The rows of a group lie close to one hidden flat surface of 8 dimensions, which may be shifted away from zero. Surfaces can cross.
Some rows, each with its group after it:
[  6   0 -10  -9 -15   1 -14   5  -5  -1   7 -19   8] : k637
[ 17   3   2  -4  -7  -2  -1  -9  -5  -7  -3 -28  11] : k982
[  6  11 -20   6   3  16  -6 -12  25   1 -18 -16   2] : k315
[-29   6  -9 -10  10   9 -19  13   7  -7 -17 -19   4] : k317
[-16  -3   5  25  17 -10  20 -23   9   0 -26 -11   6] : k704
[-20 -11 -10   4  -1   7  31   5  24   3  15 -10   3] : k450
[ -2  -2   3  -5   0 -12  13   0  -6   2   7   9 -11] : k315
[ 44  18  22 -12 -20 -11  18 -11  -6  -6 -21   8   2] : k265
[-2  6 10 13 -6 12 -2 -6  7 -6 15 13 -3] : k637
[-34  -2  13  -4  17  -4  -5   4 -30  -7 -19   9 -20] : k704
[-8  2  0 -5 -6 -2  3 -7 -9 -7  7 -4 -8] : k315
[ 15  -2  21   6 -13  26  18   0   0  -7  20  13   5] : k450
[  5  12  25  -8  10   4 -24  -3 -31 -13  -9  18  -8] : k315
[ -8  12  14   3  15   0 -11 -16 -10 -13   4   3 -13] : k637
[ 1  2  6 12 -3  0  0 -1  2  2 -9  3 -6] : k265
[-30  -1   2  -1  11  -7 -16   4  -8  -2 -14   6   4] : k317
[ 14   2 -11  -2  -2   9  -2  -8   9   1  -5  -8  16] : k315
[  0   2 -11   7  -4  -1   8  -8  16   5 -27  -8   6] : k704
[-27 -12  -6 -10  -5  -8  31 -10 -10  -2 -10  -5   2] : k637
[ 0  6 10  7 -4 11 -8 -4 -1 -8 10 -6 -5] : k637
[ 13 -12   5 -26   7 -26   4  -6 -36  -3  13 -12  18] : k315
[-21   6 -12 -13  -4  19  -8  -8 -15  -9 -24 -20 -12] : k317
[  2   1   6 -15   4  25  -8  18  -5 -10  14 -25  -5] : k317
[ 15   5  -4  -2  15  -5  -9   7   8   2   5 -20 -11] : k637
[  8  -5   8  18 -14  -4   9  -1  14   2  45   7  -1] : k315
[ 25 -10   6  -6  -8   0  21  -8 -11   2 -11   1  23] : k982
[  2   5   7  11   1   5   1   1   8  -1   5   5 -16] : k315
[ -3  10   4   1  11   0 -19 -14 -11  -8  -9   1  -6] : k265
[  6  -1  24 -13  -5   5  11   1 -26 -12  -3   1   1] : k450
[ 20  14  -6 -10  13   0 -14  -2  19  -1  13   1   4] : k317
[ -7  10   9  24  -7  -5  -9  -5   6  -3  -6 -10 -14] : k265
[ 16  -1  19   3   4   2   7  -5 -13  -7  16  -9  -5] : k315
[ 12  -3   7   5   2   9  18   1   1  -1 -15 -25  -1] : k982
[  6   0  -6  -4  24 -11  -4 -19 -14  -2 -10 -24   1] : k265
[ 13   5  -1   9  -8  18 -27   4  15   1  -1  11  23] : k315
[ 14  -2   4  -1 -16  15  20  16  18   4   1  13   2] : k704
[ -7 -21 -15  -3 -16 -19  30  -3   2   9  27 -13  16] : k637
[-15  -2  14 -11  19   2   2  18  -9  -8  -5 -28  -3] : k317
[  4   0  -9  -8  -6  23 -17   7   5  -3  20  -7  11] : k317
[ -1   5   4  -6   4 -20  11  14   7  10 -26  37 -14] : k982
[ -8   8  -2  -1  -5  -2   1   7  10   4 -16  17 -10] : k450
[-23  -5  -6 -12   8 -23  16   5   3   2  -5  -3   4] : k450
[  5 -11 -19  -9   5 -15  14   0   1  14  10   7  -3] : k450
[  0  -3  12  10   2  15   6  10  -3   4 -17  20 -10] : k704
[ 27   5   9  -2 -11 -14  -4  -1  -7   2  11  15  -3] : k450
[ 12   0  21  13  12   9  -8   0   4  -9  22 -13  15] : k317
[-12   2   2  20   0 -25  -5  -8   1   3  -3  -8 -11] : k265
[  9  20  10   1  15  -9   4  -5  24  -6  -8 -10  -5] : k982
[ 15  10  19   8  14   9  10 -13   3 -12 -14 -20  -4] : k317
[ -1  -5  16  10 -11   3  11   3   9  -1  17  24  17] : k704
[-11   3  12  -3  -4   5 -22  11  -5  -9  27   6   4] : k265
[ 11  -2  11   4 -23  28   6  12   4  -3  -2  -6   9] : k637
[-20 -13  23  15   3   5   7   2 -14  -4  -3  17   7] : k704
[ 20  10   9  13  -1  25 -13 -24   2 -12   8 -10  13] : k982
[ -9 -16  -2   5  -1  -6  -1   2 -15   3  -6 -16  15] : k704
[-16   7 -13  -3   2  -1 -21 -18  -8  -9   4 -30  -4] : k982
[-13  -7  -5  13  14   0   4  -7  -3   4 -19  -9  -5] : k265
[ -3   7  25   0   0  18   1  -7 -13 -15 -13  23   0] : k637
[ -3   8 -23   7  -9 -19  -1   1  28  14   7  11 -15] : k450
[ -5  -4  11 -11   0   0   6  -3 -17  -7  -5  15  11] : k265
[  9   3  17 -11   7 -18   1 -15 -21 -16  23 -39   9] : k450
[  0  27   0   3  -6   3 -40 -23  10 -18  13 -10   7] : k982
[ 16  -5   2  -4   1 -14  17   8   4   6 -13 -20  12] : k450
[  3  16   8   6 -12  -8 -13  10   6   3 -14  22 -21] : k265
[ -3 -12   0  -5   0   7  22   7  -4  -1  -5 -25   7] : k317
[ -8  -6  -8   9   0  16   1 -16  -2  -5   8 -15   4] : k982
[  3  -1  -8 -12  -5   8   7 -15  -5  -6 -16  -2  22] : k637
[  5   3 -17 -26 -32   1  -8  17   5   2  11  -3   9] : k704
[  7 -13  -8  12  23 -16  -8   1 -20  15   0   0 -27] : k982
[  4   7 -11 -16 -13   8 -22  14  -5   2  -7   8  -7] : k704

New rows, each followed by its group:
[ 13   9  16  -6  -3  12   3 -10 -12 -11 -17  -6   3] : k265
[  2   5  18  11   5  12   7 -11   7 -15  12 -17   4] : k704
[ 23  -3  -3   2 -16  30  24  13   4   6 -32 -16 -15] : k450
[-42  14   4  -2  -1   6  -1  -3   6 -14  -7   9 -14] : k450
[-24 -11  24  -2   1  13  12  21 -24  -4 -10  22 -13] : k704
[ 11  -5   9   9   5   8  -3   1   7  -3  18 -11  18] : k317
[-24   4  -2  -6  -7   1  12  -4  -2  -8   9 -10 -16] : k450
[  5  10 -10  -4   0 -16  -6  10  12  10 -41   0  -7] : k450
[ -3  17   5  -3   5   1  -8 -12   4 -10 -15   5  -2] : k982
[-2 -7 18 13  4 -9 11  3  1  3 -6 31 11] : k317
[ 11   0  12   2  13  -5  -7   3 -11  -4   4 -15  -2] : k315
[-11   2  -4 -23  -1  -4  -1  -6 -25  -7 -20  -4  -1] : k315
[-12  -7  21 -21 -18   4  -4  12 -39 -11  -5   9  10] : k315
[ 10   9   5   1  13   1 -16  -3  -3  -8  10 -29  -9] : k637
[-11  15   5  19  -7   2 -30  12  12  -2   6  -8 -23] : k265
[ 13  -8 -13 -16   8   6   9   1 -17   9 -18  -1 -13] : k450
[ -6   6   2 -25   1  -1  -2 -13 -31 -12 -18   8  -5] : k315
[ -2  -2  -5   2   2 -11   9   4   5   4  -2 -17  -7] : k982
[-11 -12   0  15 -14   5  13   7   5  10 -27  16  15] : k704
[ 11 -13  -1   7  -3   7  11   9   0   7 -13 -15   6] : k704
[-19  -5   8  19   0  -3   4  -8   2   0 -15  21  12] : k704
[ 17  16  15   9  33   5  -9  -1  10  -6   2   3 -21] : k637
[-16 -10 -24   1   6 -16   0 -21   3   0  33 -20  12] : k982
[-10   6   3  13   7  15 -25  -5 -11  -2 -32   6  -8] : k704
[ -2   3   4  -2  10 -11  -3   5  -3   1   6  -7 -16] : k637
[  9  21   4  -3  -6  -6 -26  -9  -1  -8  -7   6   0] : k982
[ -8   5  -7 -11  15 -25  -1   3   4   1 -31 -28   6] : k450
[-14   6 -10 -12   4 -20 -11  -2 -12   2 -18   3 -14] : k982
[  8  -1   3   1  -4  22  -4  -7  -7  -8  10 -18   4] : k317
[ 19   2   2  -3  26 -35 -20 -10 -13   4  25   4  -2] : k315
[-11   0   7 -12 -18   8  13  13   0  -6   6  -1   4] : k704
[ -8   2   6  -6  19  18  -4 -12 -11 -14   4  -2   1] : k450
[ -9   1  -7  20  14   9 -10 -17  12  -2  22  -2  -8] : k982
[ 15  -5   2 -10  15 -11  15   4   0   6  -1   3   5] : k637
[-11  -6  15  13  14   2   6  -9  -9  -8  -4 -15   3] : k704
[ 2  2  2 11 -1  0  5 -6 11  0 -6  2  7] : k704
[  3  -1  -7  -6 -10   5   1 -11   0  -4   9 -17  13] : k315
[-5 -7 -9 19 21 18 -9  1  9  8 -8 -1 -4] : k265
[ 20   1 -22   7   2  17  -2 -18   7   4  28 -20 -17] : k450
[-15   1   4 -18  10  11 -19  24 -11  -8  13 -12  -5] : k317
[  4   6   5  22  -3  38 -14 -17   3  -9   3  -1  -2] : k982
[  4 -27 -11  16  -4  -7   0   3 -11  15 -12 -18  27] : k704
[ -1   4  15   2  17 -24 -14  -5 -16  -8  31 -12 -15] : k637
[ 20  11  11  12 -18   0  12   6  12   3 -23  -8 -15] : k265
[ -8  14  -3 -18  -3  20 -30 -13 -21 -18 -24 -17  13] : k315
[-15   0  -9   4   5   2  14  -5  15  -4   4 -36  -3] : k982
[-10  14  14   7  18  -5  -3 -17   3 -12   1   4  -8] : k704
[ -2  12 -14   9   9  -7 -25  -8  14   1   7  -1  -7] : k315
[ -1  -3   2 -11  -1 -19   8  -4 -11  -2  18   2  -2] : k450
[-15  -2  -6  -9   4   0  17 -31   4  -7   5  41  29] : k982
[ -8 -11 -10 -10   1  -5  26   7   2   7  -9 -10  -2] : k450
[ 10  -3  13  13  16 -19  -4  11   1   5  17  -4 -14] : k315
[ -4  12  10 -16 -16  20 -16   7  -6 -17  19  -6  -2] : k704
[  2  11  21 -14 -18  16   9   9 -11 -15 -18 -20  -4] : k265
[-13   8  -8   4 -14  15 -18 -14   3 -10   7 -12   5] : k982
[ -6   0  -7  -6 -11  15  -3   9   5   0 -23  -3   9] : k315
[  3 -11  11  10   5  -6   8  -4  -3   1   8   0  15] : k317
[ -6   3  -6   7   7 -11 -15 -34 -18  -6  -5  -5   3] : k317
[-16  -5  23  -1   8  13 -15  11 -32 -11   5   1  -9] : k704
[-17   4 -19  -4  27   0 -10  -4  14   3 -17  -1  -1] : k450
[-13  -7   6   0  -8  -8  -1  21  -6   4   3   1   0] : k315
[  0  -7 -12  20   3  -3 -10  -2   7   8  31 -10  -8] : k982
[ 14 -14   4  10  -2  25  21 -13  -8  -1  -7  -4  12] : k982
[-15  -9  17  -8 -15  12  19  15  -7  -8  11  -8   7] : k704
[ 14  -3  -5   7  27 -24   5 -18   7   5  26  -4   6] : k982
[-11  -6  -8   8 -14 -11   4   3  11   3  32 -18   1] : k315
[ 15   4  -9  -9   5  -1  -7 -17   1  -1  -2  12  19] : k637
[  8   3  11   5  16  -1   4  -5   2  -6  14 -18  -9] : k637
[ 10  20   6 -12  18  17 -19  -1   4 -14   4 -21 -11] : k317
[ 3 -5 -4  0  2 -7 12 -6  5  2  4 -7  8] : k982
[-32   8  10  20 -21  14  -6 -17   2 -13  20  21 -10] : k637
[-11  -3   8  -4  12   2   4   9  -4  -5  -7 -22   4] : k317
[ 7 -4  4  3  3  0  8 -8 -2 -1 -1 -1  6] : k317
[ 22   6   8  -4   0  19 -17  14   6   0  17  20   5] : k265
[-10   3  12  -3  19   0   0  10   3  -7 -10 -23   3] : k317
[  7  -3  14 -29  -6  28   3  21 -13 -12   8   3  15] : k265
[  8   4   6   0 -14   8   0 -20  -5 -12  31  -6   6] : k315
[  2   2  19  -7  26 -15   6   3 -16  -3  -3   4 -13] : k637
[-24 -15 -13   3 -15  -3  22  21   9  15  -8  18 -10] : k982
[  6  20  -1  -6   3 -15 -27   0  -4  -2 -10   3 -22] : k265
[ 12  12   3 -12  18  -2  15 -15  -7  -9 -23 -25 -19] : k317
[  8   3   3  -5 -13  -8  12   1  -4  -1   2 -18 -10] : k450
[-2 15  2 -2  1 -6 -2 -9 12 -6  5 15 -4] : k704
[-30 -12 -29 -14 -16 -13  24  23   6  12 -14 -24 -19] : k637
[ -2   2  12  -7   5  19  -1  -4 -15  -9  -4  26  -4] : k450
[-26  -7  17   8  10   0  -5  -1 -22  -8  -3   6   1] : k704
[ -9  -9 -10 -12  33   9   6   3  -2   2 -30  -3  13] : k450
[  5   2   4   0 -12  -4   7   1  15  -1  15  19  10] : k704
[ -2  -1  23  16 -17  12  -6 -11 -13 -17  37 -14   8] : k637
[  1  -5   5  14  18  20  15 -11  -1   0 -15   5 -10] : k982
